The rows are grouped in 2 ways, from coarse to fine. Each group lies inside one group of the grouping before and may be the whole of it. The rows also spread widely along 2 directions, which tell nothing about the answers.
Some rows, each with its group in each grouping after it:
[0.82 0.29 0.00 2.38 0.63 1.25 0.70 0.02 -1.84 1.54 -1.70 -0.05 -2.62 -0.50 -0.34 -0.73 -1.27 2.36 -2.02 0.91 0.60 -0.69] | Q294 nogi
[1.34 0.76 -2.08 -1.02 -0.54 -0.28 3.02 0.74 -0.14 -0.09 0.04 -0.43 -1.95 2.55 -0.20 -1.47 -0.79 -0.62 0.99 -0.29 0.86 1.59] | Q456 tekad
[1.55 -0.32 -0.21 -0.03 1.45 0.08 1.98 0.91 -0.20 0.58 -0.20 0.13 -2.04 0.57 1.38 -1.26 0.50 -0.73 1.57 -0.21 0.93 2.22] | Q456 dop
[2.59 0.37 -1.34 0.16 2.41 1.05 1.02 0.93 -3.31 1.34 0.88 -0.34 -1.19 1.00 -0.42 -0.25 -1.94 -0.55 -0.58 0.39 0.98 0.62] | Q294 mamu
[3.79 -1.28 -3.30 -0.08 3.36 -0.09 2.14 1.54 -2.99 1.34 1.83 0.63 -0.34 1.14 -0.92 0.32 -1.38 -2.34 0.55 0.56 1.54 1.43] | Q294 mamu
[3.22 0.88 0.02 1.22 0.87 0.78 0.52 1.43 -1.29 -0.49 -1.04 -1.64 -2.28 0.23 0.35 -0.41 -1.68 0.68 -0.29 1.50 0.42 -0.10] | Q294 nogi
[1.25 -0.34 -1.72 0.03 -0.16 -0.01 3.38 0.28 -0.23 0.70 -0.82 -0.08 -1.88 1.63 0.71 -1.32 -1.40 -0.89 1.17 0.22 0.37 2.02] | Q456 tekad
[-0.07 -0.15 -0.55 -0.25 -0.33 1.04 2.61 -0.40 0.37 1.24 -1.13 0.70 -1.25 1.20 -0.22 -1.71 -0.21 1.16 0.24 0.01 0.74 0.29] | Q456 tekad
[0.25 -0.56 -2.64 1.01 -0.09 1.17 2.42 -0.52 -1.16 1.29 -0.64 1.57 -0.83 1.54 0.08 -1.37 0.31 0.70 0.29 -0.77 0.89 1.02] | Q456 tekad
[-0.95 -2.65 -3.64 0.60 0.28 1.13 2.69 -0.51 -0.81 1.81 -0.61 3.18 -0.14 1.56 -0.65 -0.19 2.04 0.98 -0.50 -1.16 0.17 0.77] | Q456 tekad
[-1.73 -0.04 -1.05 2.10 -1.03 1.09 1.88 -0.90 -0.23 2.21 -1.74 1.28 -1.31 1.15 -0.66 -1.13 0.22 2.60 -1.35 -0.02 0.89 0.48] | Q456 tekad
[0.39 0.68 -0.20 -0.32 1.49 -0.46 2.09 0.35 0.71 1.39 -0.67 0.57 -1.83 1.29 1.28 -1.83 0.83 -0.19 0.73 0.37 1.29 2.00] | Q456 dop

New rows. What belongs after each?
[3.80 -4.02 -4.80 0.48 2.78 0.80 1.19 1.58 -2.85 0.89 2.09 2.94 -1.70 0.15 -1.57 2.31 0.62 -2.11 -0.09 -0.34 0.85 1.63] | Q294 nogi
[1.83 1.19 -0.86 0.29 2.03 1.20 0.43 0.81 -2.62 2.21 -0.15 -0.76 -0.75 0.77 -0.11 -0.68 -2.21 -0.07 -1.09 0.57 0.74 -0.44] | Q294 mamu
[0.40 -0.42 -2.05 -0.20 -0.56 0.48 2.66 0.07 -0.92 1.19 -0.08 0.87 -0.87 1.82 0.58 -0.72 -0.30 -0.27 0.77 -0.28 0.45 1.65] | Q456 tekad
[1.94 0.59 -0.48 1.97 0.53 0.71 0.93 0.33 -1.52 0.52 -1.30 -0.08 -1.49 0.42 -0.30 -0.18 -1.09 0.53 -1.13 0.47 1.36 0.07] | Q294 nogi
[0.32 -1.04 -2.77 0.52 -0.17 0.64 2.37 -0.30 -0.89 1.49 -0.51 1.87 -0.99 1.68 -0.39 -0.60 0.67 -0.09 -0.71 -0.29 0.83 1.10] | Q456 tekad
[0.54 -1.24 -0.73 0.92 1.88 -0.02 2.09 0.60 0.12 1.96 0.06 1.93 -1.19 0.38 0.94 -1.57 2.27 -0.10 0.83 0.29 0.27 2.06] | Q456 dop
[0.36 -1.17 -0.47 2.29 1.51 1.05 -0.17 0.64 -2.52 1.57 -1.58 1.32 -1.33 -0.13 -1.21 0.08 0.21 1.33 -2.16 0.27 0.57 -0.38] | Q294 nogi
[0.11 0.26 -1.55 2.47 1.74 1.24 0.53 -0.44 -2.05 3.41 -0.62 1.34 0.43 0.30 -1.01 -0.44 -0.68 1.52 -2.59 -0.10 -0.38 -0.72] | Q294 mamu
[2.45 0.45 0.24 0.64 0.22 0.61 0.91 1.55 -1.61 0.35 -0.89 -1.21 -2.81 -0.29 -0.17 -0.21 -1.23 0.70 -0.67 0.33 0.85 0.04] | Q294 nogi
[-0.06 -2.56 -3.69 0.74 0.01 0.52 3.33 -0.35 -1.16 1.40 0.13 3.49 -1.20 2.06 -0.08 0.59 1.96 0.42 -0.39 -1.26 0.27 1.13] | Q456 tekad
[2.27 2.70 0.24 1.37 1.64 0.80 1.29 1.03 -1.85 1.32 -0.62 -2.47 -1.59 1.53 0.52 -0.62 -2.94 -0.08 -0.33 1.53 0.52 -0.31] | Q294 mamu
[-0.70 1.33 -0.44 1.57 -1.20 1.06 1.46 -0.96 -0.47 1.56 -2.07 0.39 -1.58 1.53 0.33 -1.50 -0.69 2.20 -0.93 -0.58 0.16 -0.03] | Q456 tekad
[-0.16 0.87 0.16 0.42 1.39 0.12 1.37 0.64 0.67 1.45 -0.61 -0.12 -2.18 1.10 1.19 -1.67 1.14 0.88 0.88 0.11 0.75 1.87] | Q456 dop
[1.54 -0.18 -0.66 2.06 1.22 0.72 0.37 0.66 -2.25 0.95 -0.68 -0.22 -2.10 -0.08 -0.28 0.49 -0.56 1.39 -1.51 0.51 0.63 -0.62] | Q294 nogi
[1.25 0.45 0.52 2.41 0.27 1.37 -0.17 0.08 -1.84 0.32 -1.47 -0.65 -2.03 0.09 -0.60 -0.40 -1.43 2.28 -1.06 0.47 0.62 -0.84] | Q294 nogi
[-0.78 0.98 1.18 4.57 0.16 1.94 -1.20 -0.68 -1.61 2.62 -2.38 0.96 -1.32 -0.20 -1.71 -0.73 -0.54 3.66 -3.02 0.73 0.22 -2.09] | Q294 nogi
[3.68 -1.39 -1.29 0.47 1.37 0.66 1.57 1.27 -2.21 0.08 0.36 0.63 -1.85 0.44 0.09 0.47 -1.47 -1.04 -0.28 0.30 0.44 0.90] | Q294 nogi
[1.83 -1.57 -1.95 0.28 1.57 0.31 3.05 1.27 0.51 0.92 0.82 1.40 -1.68 0.92 1.09 -0.55 1.72 -1.45 1.05 -0.28 0.40 2.36] | Q456 dop
[1.51 -1.52 -1.32 2.76 1.61 1.84 1.21 0.50 -2.28 1.44 -0.58 1.50 -2.00 0.13 -1.39 1.06 0.08 0.45 -1.71 -0.34 0.84 -0.44] | Q294 nogi
[-0.79 3.04 0.75 0.85 -1.69 0.72 2.33 -0.50 0.58 0.53 -1.89 -2.03 -2.01 1.58 1.26 -2.35 -1.23 2.72 -0.36 0.56 0.80 0.40] | Q456 tekad
